The same things were measured in two ways. Each way mixes the same 12 hidden numbers, adds some noise and spreads widely along 6 directions of its own, which tell nothing about the thing.
(in the rows, 128 means zero)
Some things both ways: the first way, then the second way.
[155  81 133 120 148 147 133 120  65 113 123 186 121 139 106 175 110 109]
[158 142 112 172 112 105 107 125 130 107 174  89 180 108 146 131 127 135
 111]

[132 132 131 129  81 168  98 140 126  90 170 142 125 132 138  83 108 105]
[ 86 123 138 176  73  99 175 123  88 151 118  45 147  80 145 150 109 112
 171]

[102 139  87 109  62 123 144 170 140 116 120 100 161 125 111 109 173 168]
[161  78 137  90 143  68 126 176 174 138 109 112 124 111 175 127 120 151
 110]

[142 147 169 110 103 184 134 107 139 164 129 104 115 134 159 118 125 125]
[141  92 167 108 112  65 115 177 170 193 118  49  89 103 209 130 128 149
 106]

[193 140 137  97 166 127  91 118 167 175 121 182 130 166 145 183 126 140]
[129  69 122 145  98 168 115 145  99  92 133 132 148  85 160 101 157 136
 151]

[150 153  96  96 225 127 100 163 158 129 101 126  79 158  98 198 137 159]
[107 126 132 142 137 149 159 139 123 161 115 122  74 114 154 117  78 130
 139]

[133 141  95 119 107 141 100 185 139  40 108 112 111 138 112  69  92 152]
[126 148  70 127 107 187 135 113  64 138 141 188 143 142  90 113 109  78
 116]

[124  52 147 129  82 149 131 100 109 136 152 133 219 118 129 115  88 122]
[130  74 116 123 151 114 107 134 112 172 123 155 161 135  88 150 142 124
 155]

[114 131  76 124 150 141 132 127 143 103 132 146 144 164 144 157 177 155]
[175 164  59 163  76  49  76 136 136 115 130  81 154 135 139 127 166 140
  60]

[118  95  95 143 132 119 113 106 109  96 145 141 147 112 126 137 132 115]
[129 137 119 138 119  85 116 118 140 180 150 113 114 113 124 121 109 152
 118]

[ 99 122 150 150 107 120 180 190 112  63  76  77 181 124 143 102 167 187]
[192 111 121 122  95  91 109 180 141 109 125 118 145 124 150 111 143 134
  81]

[107 125 128 146 103 139 125 121 126  83 118 114 153 130 147  73 147 148]
[ 79 135 132 169 155 120 162 110 131 174 137 101  75 117 110 128  78 105
 158]

[ 67 116 168 185 136  85 162 115 104  83 107  81 156  97 147  99 146 162]
[106  88 135  65 169 141 144 122 135 157 150 145 136 130 140 127 117  88
 147]

[ 86 127 115 173 164  78 150 116 107  87 133  91 167  88 192 168 153 179]
[100 151  41  93  89 134 160  84  75 127 142 195 104 149  77 134  81  78
 144]

[ 89  88 143 140 149 105 134  98  67 123 116  88 189 125 152 145 155 119]
[ 85 142 178 127 143 163 195  97 109 128 125 146 127 158  93 102  86 102
 186]

[123 193 147 125 123 143 151 214 170 117 143 104  62 104  98 136 110 204]
[161 171  77 112  78 119 119 144 145  71 119 179  80 170  73 121 124 131
  94]

[121 145 165 127  42 166 129 118 129 112 137 129 111 132 145  47 102 104]
[129 170 139 160 129  90 117 141 169 160 115  89  97 121 131 109 111 151
 126]

[148  91 127 138  79 151 105 116 134  76 110 125 164 110 164  67  85 132]
[110 163 138 211 127 124  73 166 150 170 106  45 104  87 170 154 112 131
 164]

[134 110 177 155 171 142 146 135  73 104 131 141 104  82 110 172 101 155]
[153 139  98 124 104 127  88  69 106 163 200 163 106 129  75 148  97  98
 111]

[146 171 130 112 130 150 108 134 209 128 128 106 114 141 161 116 115 172]
[ 97  83 110  69 163 163 116 158 113 129  94 227 108 163 116 110 133 120
 154]

[123 132  39 120  85  88  89 139 145 118 143 133 146  99 120 125 164 140]
[154  89 157  74  84 163 148 141  96 120 159 173 148 111 142  97 125 128
 141]

[112 129 133 145 108 104 122 162 144  94 113 102 139 111 121  84 133 142]
[121  94 133  88 131 164 135 133 103 144 111 156 139 118 136 131 141 107
 142]

[104  88  94 112  60 143  79 112 135 119 164 125 171 103  88  90  98 144]
[131 181 135 190  82 153 123 103 131 149 147 114 110 142  38 118 130 140
 166]

[ 99 118 177 122 139 144 114 138  68 122 141  65 152 109 104 153 125 138]
[136 194 116 120  79  95 125  54 126 158 136 110  96 137  54 145 121  87
 106]

[ 98 148 134 136  99 156 134 149 118  95 117  94 115 125 121  65 141 139]
[141 150 110 109 128 108  92  95 148 132 131 101 119 153 137 139 162 112
  85]

[114  93 206 149 168 142 196 133  77 145 137 129 102 104  83 173  89 128]
[119 153 139 202 138  99 160 108 155 161 147  48  91 100 110 199  73 137
 139]

[163 185 108 121  92 155 111 139 167 103 123 162  83 144 130  87 144 134]
[ 93 134 101 180 162 111  90 105 130 139 129  91 100  70 158 188 103 104
 132]

[138 140  82 114 109 131 145 131 154 155 142 151 130 145 121 127 116 148]
[195 110 130 145  98 125  91 156 154 111 153 127 122 143 133  84 147 161
  97]

Other things, the second way, with their names:
(277): [150 193  69 142 127 140  73  93 153  98 106 114 123 151 100 136 170  89
 101]
(1176): [125 103 139 102 176 101 126 147 168 185 121 106 116 123 164 118 123 140
 117]
(1321): [149 139 105 156  90 157  99 111  91 121 128 129 145 134 110 127 158 101
 124]
(512): [116 106 136 171 140  71 122  81 154 174 136  66  77  91 113 141 111 121
 123]
(795): [119 115 110 132 141 164 105 114  93  41 105 150 200 135 141 135 145  95
 170]
(1062): [144 128  53 135 156 104  73  93 140 184 118 126 103 117 117 159 137 129
  75]
(1121): [108 136 129 168  73 142 187 116  79 155 139  78 120  90 135 160  72  90
 158]
(1136): [ 88 155 151 143  98 132 168 125 132 119 114 147  83 118  67 111 103 142
 189]
(496): [175 142 104 141 105 149  88 101 113 105 144 118 182 118 120 141 189 117
  88]
(923): [182 155 124 139  79 102 103 150 134 181 126 139  94 152  81  81 146 143
  68]
(973): [122 129 139 135 138 100 102 135 161 134 112  71 122 116 165 137 153 141
 128]
(538): [158 113 109 122 136 124  86 138 134  84 124 119 205 141 139 133 200 116
 114]
(488): [123  99 124 126 183 167 114 141 155  52 125 178  95 136 139 146 100 129
 154]
(63): [ 97 106 135 164 123 122 126 158 108 188 114  55 111  77 199 177  95 114
 143]
(726): [ 92 147 142 162 142 132 161 135 143 171 122  96  80 126 131 124  73 129
 163]
(1052): [122 174  94 142  85 194 165  96  67 117 139 168 141 150  83 145 125 111
 120]
(844): [156 129 178 150  83 183 161 114  85 129 165 143 134 100 102 115 113 122
 138]
(322): [125 129 147 100 148 146 120 122 125  58 131 116 191 177 168 120 165  82
 140]
(513): [155  96 132  84 158  58  58 139 190 152 161 141 115 140 122 115 179 161
  85]
(227): [115 149 115 152 155 139 115 122 136 108 102 135 155 104  93 143 160 129
 137]
(448): [160 160 125  82  88 138 110 134 122 137 102 145 115 152 149 105 141 137
  98]
(1070): [186 179 159 190  94 150  42 143 147 114 124 117  87 150 129 116 119 149
 139]
(1436): [137 139 175 136 129 143 140 133 142 110 137 116 140 134 147  78 128 132
 153]
(1193): [123 160 104 119 138 160 152 127 113  85 125 177 143 173  98 114 135 124
 110]
(578): [142  88  99 137 112 103 117 134 113 106 148  79 153  94 193 165 106  84
 126]
(298): [168 128 127  84 105  94 109 152 135 110 143 137 159 139 149 116 157 128
  90]
(1026): [152 155 124 130 126 117  86 105 142  82 160 149 109 121 122 124  95  96
 127]
(53): [110 137 143 183 141 138 184 124 161  97 122 111  92 134  94  96  92 147
 171]
(712): [149 153  93 141 132  86 101 125 132 170 125 128 119 117 116 154 134 158
  70]
(1265): [118 102 161 109 157 115 121 142 138 109  82  96 165 143 199 101 138 114
 168]
(478): [124 114  68 143 134 139 121 158 111 163 138 159 108 103 127 138 102 115
 117]
(563): [119 156 104 151  95 185 155 138 103 121 111 182 119 142  78  88 144 170
 138]
(1380): [109 115 129  92 118 155 133 124 107 111 101 164 130 161 118 105 159 111
 148]
(425): [156  90 185 109  88 156 124 146 120 123 136 101 149 105 182  97 166 132
 134]
(941): [163 121 179 116  97 101 126 136 147 134 148 122  97 126 131  83 122 156
 109]
(1263): [127 128 125 186  70 157 162  95  68 156 136  82 147  79  98 156 130 108
 135]
(38): [128 147 152 148  98 118 135 132 119 136 153 114 126 120 105  95 124 111
 141]
(1190): [124 154 153 159 119  77 144 138 183 147 135  79  43 128 132  93  75 142
 125]
(414): [114 165 172 209  80 109 136 122 117 104 101  38 111  94 160 169 132 165
 132]
(87): [105  86 162  80 171 111 141 150 135 188 134 163 137 121 131 110 108 144
 153]
(674): [188 129 150 118  92 150 108 140 100 128 170 161 152 135 134  94 142 140
  79]
(707): [122 124 110 103 142 132 142 120 113 153 133 185 110 135  86 117 107 118
 119]
(1171): [106 142 114 125 140  54 130 181 174 168 102 114  88 169 128  98  95 149
 128]
(1307): [127  73 140 152 179 121 118 137 152 179 154 102 136  92 152 128 123 142
 136]
(332): [114  93 125  55 140 145 176 164 127 164 146 167 108 136 153 116 112 123
 109]
(304): [132 120  81 137  69 173 126  69  72  92 123  90 178 104 141 190 174 105
 121]
(440): [104  93 119 131 118 119 125 140 139 151 102 112 101 108 152  71 123 118
 179]
(16): [136 172 103 169 135 100 129 139 147 120 114 145  88 151  98 115  93 148
 112]
(815): [141 154 140 191 125 161 101 140 129  78 123  77 149 122 173 160 143 130
 135]
(1122): [166 182 129 111 105 156  91 134 155  55 116 126 132 175 155 116 155 135
 109]
(1324): [123 140 131 149 103 158 130 117  94 137 154 147  94 144 107 144 137 137
  89]
(1124): [133 153 194 145 120 158 159 144 112 107 112 112 150 130 147 141  99 135
 162]
(529): [ 89  80  98  81 171 126 115  98  89 116 116 170 166 101 151 183 145 112
 132]
(898): [ 66 118 135 126 166 137 146 129 163 113 101  91  70 110 179 136 126 126
 155]
(352): [197 138 129  79  94 129  62 133 131 148 132 129 184 123 161 100 211 147
  66]
(1126): [124 139 149 142  65 156 187 114  70  77 122 134 148 130 109 123 126 124
 138]
(850): [129  97 127 113 171 179 134 134 119 109 105 181 160 145 111  98 133 102
 171]
(306): [164 144 116 166 150  95  72 149 196 116 106 122  95 176  84 114 151 145
 117]
(1077): [167 154 114 102  63  89 114 144 135 156 169 128 131 150 103 113 160 153
  79]
(928): [ 77 135 160 115 164 104 107 125 136 137  72 114 117  70 176 141 137 133
 157]
(1030): [136 140 105 108  79 170 148  71 105 110 160 130 123 137  95 126 159  86
 111]
(372): [149 123  93 122  67 158 126 127  88  74 140 127 153  93 142 173 144  97
 124]
(294): [108 115  65 154 128 109 134 111 107 155 144 103 112  95 145 190 102  97
 106]
(239): [ 68 181 123 166 143 150 186  87 113 140  98 121 113 115  96 134  94 137
 155]
(41): [138 100 157 148 153  79 119 198 156 211 115 130  83 113 137  88  82 153
 127]
(161): [143 146 173 154 104  88 126 154 162 146 141  70 104 114 147 118 125 172
 114]
(228): [139 101 193 127 107 137 128 129 110  86 139 142 171 151 114 100 172 163
 146]
(176): [141 160 129 167  97 105 114 139 165 169 168 106  53 109 108 104  81 145
 130]
(1008): [189 137 155 112 106 115 124 186 162 189 156 135  91 155 111  72 115 138
  88]
(1010): [149 104 124 107  99 140 119 137 102 135 131 122 176 123 155 128 161 124
 119]
(624): [149 177 159 197 114 123 140 153 166 117 123  88 109 130 100  77 118 146
 137]
(1400): [136  71 207  98 138 120 184 156 135 127 158 135 146 118 148  74 104 140
 143]
(995): [127 167  40 100 162  53  53  78 170 146 137 148  84 140 108 140  96  88
 102]
(803): [123 115  87 101 128 108 106 137 129 113 133 134 132 149 141 158 146 122
  96]
(1025): [167 154 119 136 108 147 134 109 103 148 157 149 136 131  90 133 139 126
  77]
(791): [112 166 109 127 165 138 135 114 163 128 119 137  96 153 110 111 114 112
 128]
(762): [154 106 131 100  66 107 138 140  67 116 138 162 187 115 114 105 140 107
 130]
(1223): [140  95 172 136  77 165 132 142  75 109 162 138 153 116 155 104 118 121
 162]
(1115): [146  74 186 109  99 169 176 133  77 101 111 142 173 119 163  89 136 135
 153]
(1156): [ 53  96 124 163 186  72 166 132 161 110 144  75  72 106 155 184  71 108
 150]
(927): [111 141  74 140 106 120 132  98  94 158 138 131 113 134 110 135 122  95
 107]
(138): [ 89 136 145 173 127 163 169 113 112  49 113 117 122 126 110 150 107 105
 172]
(550): [107 119 134 152 121 131 143 122 115 115 154 111 167  80 118 128 118 115
 174]
(764): [150 132 130 105  84 131 125 102 113 134 139  64 150 119 172 129 143  66
 112]
(608): [148  75 150  97 119  88  83 182 159  97 135  84 124 102 239 139 154 149
 104]
(1331): [152 136 112 152  84 150 147  80  86 126 158 116 146  96  94 147 142  88
 103]
(1248): [127 161 122 109 130  95 133 130 148 138 144 157  99 151 108  89  97 143
 113]
(1065): [128 140 120 111 128 161 145 124 134  91 132 146 138 141 134 118 128 132
 134]
(974): [ 96 135  93 129 182  97 129 151 151 182  96 100  93 127 172 176 111 136
  92]
(1320): [122 169  69 110 154 137 125 104 119 137 121 178  97 160  87 129 128  91
  64]
(661): [122 145 132 179 101 131 151 134 114 122 133 140 123 118  86  98 115 141
 145]
(15): [144 121 154 161 121 119 162 166 137 173 144 114  91 112 144  74  72 139
 125]
(724): [148 186 117 171 175 124  94 121 167 145 129 141  78 163  94 126  90 133
  99]
(1340): [140  99 113 108 188  87  74 167 159 120 108 179 123 163 140 106 117 138
 128]
(453): [133 125 138  91 144 119 105 134 128 112 124 129 188 181 154 127 170 127
 130]
(636): [ 82 145 110 180 168 151 156  79 127 165 143  72  94  94 123 174  97  79
 126]
(1094): [108 183  76 144 102 149 151  70  93  69 140 135 152 162  90 180 124  99
 134]
(969): [139 165 146 160 111 100 103 119 160 134 122  95  72 106 102 169  97 131
 142]
(1201): [ 82 120 120 158 107 149 130 167 114 136 102  82 127  82 167 171 142 148
 167]
(794): [129 118 113  62 168 118 115 120 145 106 114 166 133 179 140 125 142 115
 105]
(1250): [143 125  98 114 165 104 116 136 148 127 119 207 125 172  53  76 131 128
 116]
(99): [128 132 155  57 188 127 106 157 188  89 141 199 110 189 118  73 172 169
  94]
(676): [141 125 150  74 119 119 127 130 150 164 119 118 144 126 149  68 152 121
 130]
(859): [150  95 144 112 154 135  86 132 121  82 111 135 193 144 160 124 189 101
 123]
(371): [131 166  54 124 146 111  90 118 135  72  94 126 164 148 143 174 137  97
 111]
(349): [128 107 157 130 146 117  97 145 155 132 169  97 142 111 167 131 158 155
 115]
(606): [155 168  83 126 100  64  85 100 137 174 138  95  98 128 130 168 154 141
  30]
(980): [127 152 207 129 128 124 153 132 141 158 141  93 127 119 147 114 121 146
 129]
(493): [154  96 124 122 133 156 113 145  91  96 137 133 228 133 169 118 140  83
 156]
(450): [145 107 142 155 182 109  84 167 182  80 127  93 146  97 194 137 144 155
 121]
(364): [ 87  63 153 128 199 104 136 119 130 157 123  87 143  76 195 174  94 117
 155]
(1012): [133 121 137  95 169 119  76 131 163 160 146 104 116 119 184 160 140 118
  93]
(321): [150 120 133  80 137 124  98 150 133 121 111 113 167 104 195 155 158 120
  92]
(767): [145 148  49 134 132  82 125 122 133 130 116 121 132 114 119 193 132 139
  57]
(1402): [136 153 115 115 105 134 129 104 105 116 134 119 112 103 145 198 133 113
  78]
(853): [121 167  93 150 116 146 111 116 130  76 129 130 158 120 107 157 154 136
 141]
(1312): [166 132 116 104 126 141  72  88 130  74 164 160 158 123 122 146 171 137
  95]
(1322): [127 120 132 168 145 116  99 145 187  72 113  67 126 118 176 104 131 143
 162]
(1181): [113 106 104 118 176 167  92  97 136  62 125 156 127 109 137 161 124  80
 158]
(755): [177 186 105 168 123 135  82 149 154 150 138 158  76 169  90 100 127 155
  72]
(975): [106 138 120 184 125 125 178 113 104 126 113 125  98 120  85 144  84 119
 130]
(930): [117 168  45 129 125 127  84  82 126 129 126 122  86 148 110 176 140  77
  93]
(1428): [ 79 141 125 169 112 147 170 116 121 143 128  94  96 111  90 177 121 129
 159]
(447): [109 122 112  68 197 122  64 117 151 123  89 168 136 142 183 121 165 132
 116]
(544): [166 140 166 117 133 126 117 135 137 172 144 137 136 125 112 103 153 155
  90]
(770): [159 162 104 142 137 117  61 106 153 116 130  95 143 127 148 163 153 118
  99]
(993): [161 170 110 119  96 122 129  92 123 123 159 145 116 133 104 119 122 125
  75]
(687): [184  99 193 127  97 188 151 186 107 137 160 139 168 143 148 109 121 153
 132]
(275): [118  91 152 163  83 141 132 167  82 179 135 113 128 115 152 103  90 120
 182]
(981): [134  81 102  79 176  98 115 164 135 145  82 148 144 157 183 129 141 134
  92]
(128): [ 94 135 182 183 117 151 191 115 129  83 153 106 115 126 115 118  85 166
 186]
(536): [138 172  98 138 119  89  78 163 167  84 100 123 128 147 125 133 183 178
  90]
(253): [120 139  95 146 142  95 140 134 133 193 148 143  84 122  92 124  88 126
 101]
(1373): [ 86 155 125 133 100 190 165  93  90  76 106 123 138 135 132 143 119  95
 181]

Some of these things the first way, each followed by its name:
[108 144  94 145  67  77 147 123 155 132 109 107 175  90 173 119 190 174]  (372)
[132 130 103 116 142 101 137 129 126 161 135 128 148 160 138 145 143  85]  (1115)
[162 110 158 138 196 142 142 112 131 123 113 115 124 131 172 168  86 117]  (63)
[177 159  95 109 174 172 104 133 187 160 140 160  49 143 110 147 125 115]  (1324)
[162 154 160 139  86 141 137 105 146 127 141 139 114 133 174  96 123  85]  (529)
[138 109 100 152 181  98 127 144 100 131 169 158 151 134 103 141 118  83]  (512)
[153 102 134  93  98 142 114 114  95 189 135 107 180  97 127 183 127 139]  (969)
[138  78 125  99  90 143  99 101 103 159 107 129 190 126 144 138 147 118]  (1010)
[147 106  41 119 135  95  71 107 126 112 100 131 179 135 165 124 177  86]  (447)
[117 135  76 134 127  77 105 105 131 186 162 137 135 114 131 123 139 106]  (1030)
[112 107 117 104  81 122 102 128 102 129  89  88 201 135 133  94 145 158]  (277)
[131  86 112 128 188 117 116 140 121 103 110 171 128 145  64 160 123 144]  (1307)
[119 167 150 126  56 136 136  93 178 139 156 144  92 131 141  97 111 142]  (853)
[127 174 163 137  86 159 144 118  97  92 150 107 125 126 173 103  94 151]  (995)
[159 176 142  85 107 161 144  99 169 176  99 161  96 187 133 152 162 152]  (450)
[124  89  76 126 183 101  91 147 120 104 116 127 161 123 100 163 156 130]  (973)
[172 104 122  78 157 140  85 160 103 143  90 132 114 137  92 183 136 106]  (321)
[ 77 153 137 168 188  97 175 139 123  90 137 101 127 163 154 115 119 119]  (1265)
[ 97 162 130 114 115 138 131 109 109 138 121  78 138 150 151 112 147 144]  (764)
[107  86 180 168 155  70 168 149  89 103 106 120 175 133 136 105  83 114]  (850)
[125 128  76 118 124 126 143 127 144 117  86 115 146 141 136 127 168 158]  (815)
[121 119 153 135 154  96  97 106 144 166 154 136 147 105 136 190 149 141]  (1136)
[118  95  87 161 152  79 150 148 120  67 121  98 180 121 124  98  91 113]  (1062)
[119 128 137 128 174 122 131 163  87  95  91 104 113 119  96 172 174 153]  (993)
[115 127  98 131 130 126 132  90 145 141 145 114 142 129 149 144 158 124]  (161)
[116 114  91 127 169 162 103 157 145  85 151 131 119 135 125 145 118 158]  (1171)
[108 136 123 107  37 152 147 129 117 121 115  82 139 125 131  82 144 123]  (1124)
[124 184  91  80 164 129  90  68 188 170 165 119  86 200 122 169 138 103]  (239)
[105 143 140 141 160 121 141 177 111  99 127 157  75 138  72 140 156 137]  (1400)
[128 145 131 154  44 125 155 123 113 125 157 109 148 102 172  49 115  88]  (941)
[135 104  68  99 138 124 108 166  95  98 110 122 157 136 113 168 140 140]  (371)
[ 99  94 182 160 103 126 169 130 101 117 112  99 140  98 142  77  87 137]  (1008)
[161 107 182 148 179 116 147 136 139 121  95 161 109 119 151 161  95 150]  (478)
[ 98 146  99 146 103 117 160 128 124 105 129  76 154 128 164  88 143 132]  (794)
[133 139 157 138  73 158 144 108 129 120 160 120  97 124 157  55  55  97]  (726)
[137 126 169 146  30 146 147  99 157 125 140 115 151 113 201  50 104 100]  (536)
[111 114 120 141 122 128 179 125 126 101  94  69 188 146 194  99 147 128]  (981)
[110 152  89 160 141 109 134 108 157 105 159 133 120 139 171  93 121 114]  (927)
[130 161 137 152 148 135 135 162 143  95 126 141  34 111  92  91 102 121]  (1012)
[163 104 100 119 125 121 118  64 116 165 128 134 190 125 205 168 144 119]  (1223)
[121 114 108 149 188  87 125  86 136 146 133 147 138 101 151 197 147 169]  (176)
[127 149 184 144 107 153 128 141 146 111 101 128  78 121 129  75 146 138]  (99)
[142 118  91 134  55 127  83 124 192  94 145 124 140  93 150  60 101 127]  (1201)
[ 95 149 106 154  99 112 146 197 132  58 130  94 129 110 122  83 164 137]  (1126)
[144  95 161 125 141 132 141 118  98 155 104 139 119 129 112 140 121  95]  (1025)
[ 90  93 127 166 197  85 182 159 129 120 141 122 167 124 103 141  97 159]  (306)
[142 127 200 116  29 148 114 116 137 130 121 139 139 145 128  51 106  98]  (227)
[118  92 190 131 131 143 152 129  74 101  70  86 163 113 135 133 132 156]  (770)
[148 170 105 140 158 137 132 168 167 111 105 147  76 112 138 149 181 176]  (608)
[179 141 124  92 184 152  91 168 126 135 110 136  85 168 107 151 107 104]  (1320)
[144  85  68 139 209  95 125 162 133 114 104 152 115 118  95 159 108 127]  (755)
[123 141 152 148 181 144 125 138 156  79 107 152  65 126  89 142 149 171]  (349)
[127 131 163 137  75 150 121 126 164 142 159 134  96 101 119  78  96 126]  (1428)
[111 103  85 137 168 100 128 159 111  74  84 127 159 134 117 142 176 164]  (15)
[163 157  84  77 166 147  96 153 144 133 148 165 100 184  97 190 106 135]  (795)
[168 137 129  91  28 170 114 140 116 151  91  94 134  99 148  92 170 115]  (1402)
[175 134 125  76  77 180 125  95 131 195 138 154 129 166 167 140 122 106]  (16)
[139 150 176 117  59 150  73 145 131  71  71  99 151 128 155  73 205 123]  (928)
[ 88 147 109 161 110  94 109 151 157  57 132 115 174 130 155  61 139 170]  (440)
[148 144 117  78 152 144  95 101 164 188 154 147 113 178  98 174 124 113]  (1263)
[101 154 180 136 164 121 152 128 130 135 106 110  90 149 122 127 129 152]  (791)
[113 132  71 124  88  97 147  88 127 170 125  91 163 115 187 113 137 117]  (1122)
[157 121 129  92  25 167  90  87 112 165 151 158 185 144 188 118 161  99]  (762)
[159 138  97 109 209 137 139 156 109 128 117 143 123 156 130 225 135 174]  (578)
[147  65 138 146 228 117  95 138 106 134 129 181 132 100  84 210 146 138]  (513)
[ 97 149 133 147 195 101 130 183 127  79 121  98  87 114 103 152 123 161]  (1373)
[137 130 173 117 162 145  94 149 119  89 134 167  91 138  76 176 115 162]  (550)
